The groups are shells around one centre, one inside the other: the same stretched ball of 6 dimensions in 6 sizes.
(in the rows, 128 means zero)
Some rows, each with its group after it:
[158 172 161 114 151 116 195 135 141  94 151 148 146 106 100 153 112 175
 128 164] => q_368
[188 133 144  89 172 139 143 122 164  76 143 103 138  96 134 131 184 177
  72 108] => q_316
[165 185 162 108 143 121 184 123 151  89 145 140 156 103 112 159 116 159
 123 146] => q_368
[178 117 157 102 184 138 173 149 152  87 150 136 122  98 113 129 153 211
  77 147] => q_316
[179 112 145 106 188 124 163 142 145  85 163 124 117  95 104 125 167 214
  78 138] => q_749
[170 131 137  76 180 137 166 143 147  90 149 123 129 120 117 128 158 180
 112 127] => q_54
[178 136 148  77 167 158 171 145 160  88 124 122 140 120 139 133 159 175
  97 141] => q_368
[162 135 146 107 172 114 162 131 150  81 154 119 136  94 114 128 166 174
 102 134] => q_54
[176 173 149  98 145 138 196 137 141  99 135 135 148 125 112 156 120 180
 127 169] => q_54
[183 146 134  81 166 141 175 138 140  96 144 119 134 127 114 140 150 189
 114 144] => q_160
[176 135 139 107 171 122 176 139 136  93 157 123 128 109 101 135 153 202
 104 155] => q_316
[183 162 148 109 157 115 152 109 155  79 158 111 146  88 114 147 159 173
  90 116] => q_749
[176 134 158 105 173 136 186 149 146  93 150 144 127 106 106 140 133 209
  92 160] => q_54
[164 162 141  86 154 126 154 118 160  79 138 105 155 106 135 137 168 137
 117 114] => q_749
[175 135 151 109 174 120 162 130 151  82 159 124 131  90 110 134 158 191
  86 132] => q_54
[156 127 148  89 176 134 172 148 155  85 137 128 135 110 128 124 160 168
 110 142] => q_54
[157 116 158  80 190 140 158 149 166  78 144 135 129  98 132 119 162 169
  90 113] => q_160
[157 155 142 105 162 105 159 120 148  81 158 114 145  96 112 135 161 155
 118 124] => q_160
[163 131 168  95 170 153 184 155 166  85 122 143 139 105 138 132 144 178
  91 156] => q_749
[155 122 143  76 185 136 168 150 151  87 145 129 130 116 123 120 160 170
 115 129] => q_160
[169 156 150  79 171 133 176 139 144  94 158 142 135 118 105 143 123 180
 121 126] => q_160
[187 126 143 101 175 140 185 149 138  98 148 130 122 116 105 136 147 221
  92 167] => q_368
[170 146 134  86 164 128 160 128 150  85 143 108 143 113 125 132 169 162
 115 127] => q_316
[198 121 131  90 182 134 148 128 146  86 160 102 122 105 111 129 181 208
  76 118] => q_160
[153 131 145  76 182 125 142 130 165  73 150 115 139  97 134 118 177 142
 105  91] => q_368
[159 142 151  64 173 148 155 138 169  79 132 123 146 112 145 127 161 141
 110 103] => q_749
[165 112 147  94 191 125 154 141 155  79 157 123 123  94 117 118 174 186
  86 119] => q_316
[190 138 159  93 171 152 175 142 155  90 141 135 131 107 120 143 141 205
  78 143] => q_2
[184 153 161 101 162 142 180 137 153  90 144 139 138 105 114 149 129 196
  90 146] => q_2
[201 147 137 112 159 128 169 123 139  92 153 108 133 106 105 147 160 212
  85 153] => q_368
[174 156 153  96 162 127 155 120 161  79 148 119 146  94 124 141 155 163
  94 113] => q_2
[177 182 133  81 151 122 169 118 137  95 157 119 148 125 104 153 132 162
 139 124] => q_749
[184 137 151  85 172 153 185 151 147  97 140 139 129 122 115 141 133 205
  98 153] => q_2
[170 150 167  91 164 149 183 145 161  88 131 145 143 109 129 144 129 176
  99 145] => q_2
[177 134 157  70 176 165 182 157 157  94 130 144 132 125 130 136 134 190
  99 141] => q_368
[166 130 158  80 175 154 175 152 163  86 129 136 136 113 136 129 149 174
  98 139] => q_2
[157 118 159  85 189 137 166 151 161  81 147 140 127 100 124 121 153 179
  93 124] => q_316
[174 138 160  87 168 157 186 153 158  91 126 141 137 116 131 138 138 186
  97 155] => q_2
[181 149 154  90 159 148 165 131 165  83 129 119 146 105 138 141 158 170
  89 133] => q_54
[166 162 139 103 153 113 159 116 150  82 148 107 151 101 120 139 164 153
 116 128] => q_160
[185 171 157 106 147 139 194 135 144  98 139 139 145 115 110 159 117 194
 108 167] => q_2
[194 137 158 112 161 150 189 145 150  93 133 132 133 107 118 146 143 218
  76 176] => q_749
[201 147 143 103 162 139 177 132 140  96 151 121 131 113 105 149 145 217
  87 154] => q_54
[171 129 134  90 183 117 153 131 143  85 165 114 126 104 106 125 169 184
 104 116] => q_316
[163 153 147  68 171 134 146 124 165  77 146 118 147 106 135 132 160 139
 111  89] => q_160
[148 157 146  81 159 130 171 136 157  84 133 124 152 115 133 133 152 135
 134 131] => q_749
[181 154 148  74 158 159 179 142 156  93 124 127 145 128 135 144 142 172
 110 143] => q_368
[158 161 149  83 168 123 175 136 143  91 158 140 140 115 105 141 125 164
 134 125] => q_316

New rows, each followed by its group:
[162 134 170  90 170 156 183 155 168  85 122 146 140 107 140 133 140 174
  92 150] => q_749
[176 140 151 102 165 131 152 123 165  75 140 110 144  90 134 133 176 168
  81 123] => q_368
[169 166 150  83 152 138 164 125 162  83 132 119 155 111 136 143 150 146
 114 123] => q_54
[190 174 155 107 143 142 195 133 144  99 135 135 147 118 112 162 119 195
 107 172] => q_316
[171 149 164  96 159 150 189 148 159  90 126 142 143 112 130 144 132 180
 100 161] => q_2
[169 160 158 111 159 123 186 136 144  92 152 141 140 104 103 149 124 188
 111 156] => q_2
[159 122 148  87 186 124 141 131 165  72 153 116 134  88 130 118 181 159
  89  97] => q_368
[193 164 155  78 162 149 166 128 156  90 147 132 141 113 118 153 129 185
  94 116] => q_749
[179 123 151 106 175 137 175 145 150  88 144 127 127 103 116 132 158 206
  83 157] => q_2
[159 134 139  71 181 128 142 129 161  76 150 111 139 104 132 120 178 146
 109  92] => q_160
[179 116 151 101 181 143 186 158 144  95 145 138 120 112 110 131 147 220
  86 167] => q_368
[176 161 136  74 161 136 164 127 147  91 146 117 144 123 120 142 149 163
 122 120] => q_2
[147 122 156  86 189 125 159 145 161  78 153 136 130  95 123 118 158 163
 103 113] => q_368
[179 171 143 108 150 112 159 109 148  83 157 110 149  97 110 149 153 168
 107 125] => q_316
[185 138 151  86 177 138 149 126 161  80 154 120 133  96 122 135 161 183
  78 104] => q_54
[154 136 157 102 167 134 187 151 153  88 133 138 139 108 124 132 145 175
 110 164] => q_316
[186 121 138  69 187 149 156 142 151  88 151 120 123 117 121 126 164 195
  90 113] => q_160
[169 168 145  96 145 135 186 134 147  94 130 123 152 122 123 148 139 163
 127 161] => q_368
[153 135 160  77 176 147 174 152 164  84 131 141 139 111 136 128 144 159
 110 131] => q_54
[181 127 155 100 175 138 160 135 161  80 145 121 132  93 125 132 166 191
  73 130] => q_2
[191 133 144 101 167 137 149 122 162  78 140 100 138  94 133 133 186 184
  69 125] => q_749
[192 165 148  98 146 149 188 134 147  97 129 124 146 123 121 155 135 191
 105 167] => q_160
[154 144 161  96 173 122 159 131 164  76 150 132 142  89 125 131 152 155
 101 113] => q_368
[184 126 132  99 179 119 154 128 141  86 165 108 125 102 104 129 175 200
  91 127] => q_160
[172 160 153 113 152 131 207 147 134 103 141 145 139 121 100 153 115 201
 123 191] => q_749
[179 134 152 116 169 127 182 142 143  91 150 131 129 101 104 139 146 210
  91 166] => q_316
[162 154 134  84 167 110 141 113 153  77 160 103 146 100 120 131 173 142
 119  94] => q_368
[172 142 135 110 164 112 162 124 143  85 154 107 138 100 110 134 171 179
 105 141] => q_368
[189 130 143  89 171 149 174 144 149  92 138 121 130 117 121 135 158 203
  89 150] => q_2
[193 144 140  73 166 152 148 124 163  82 134 103 142 112 140 136 175 171
  85 108] => q_368
[205 176 135  86 148 141 166 115 143  95 147 109 146 122 113 158 143 187
 105 129] => q_368
[200 160 147 106 146 144 175 124 151  91 132 112 147 110 124 153 153 194
  86 157] => q_749
[160 159 137  92 155 120 163 123 151  84 141 109 151 111 125 136 163 146
 126 132] => q_749
[171 110 147  95 188 129 142 133 165  73 150 110 128  86 130 116 191 179
  71 110] => q_749
[182 180 146  87 148 139 191 133 137 102 144 136 146 131 106 159 113 182
 131 154] => q_160
[171 142 132  81 177 121 158 131 141  88 163 116 132 113 107 131 159 175
 118 115] => q_316
[164 169 146  64 160 138 153 122 163  81 140 120 154 114 135 140 149 132
 124  94] => q_749
[190 131 157  96 170 160 196 158 146 100 133 145 126 121 115 143 129 222
  87 176] => q_749
[187 162 149 100 157 136 198 142 132 104 151 143 134 125  94 156 112 210
 116 169] => q_749
[194 149 137  90 166 135 170 131 138  95 156 119 131 118 103 145 146 204
 101 138] => q_2
[189 132 157  75 178 165 176 152 157  93 136 140 128 119 126 139 138 202
  84 136] => q_368
[173 146 140  96 173 115 161 127 141  87 167 121 132 103 101 137 152 184
 108 122] => q_2
[149 151 147  92 169 112 159 128 153  80 155 124 144  99 117 131 154 147
 123 114] => q_54
[169 148 144  72 172 132 139 119 166  75 149 110 145 100 135 130 171 145
 101  84] => q_160
[176 133 149  80 171 150 162 140 163  83 131 119 139 111 138 131 166 172
  91 129] => q_2
[162 167 160  89 155 143 201 150 147  99 134 153 145 126 115 151 107 174
 131 165] => q_54
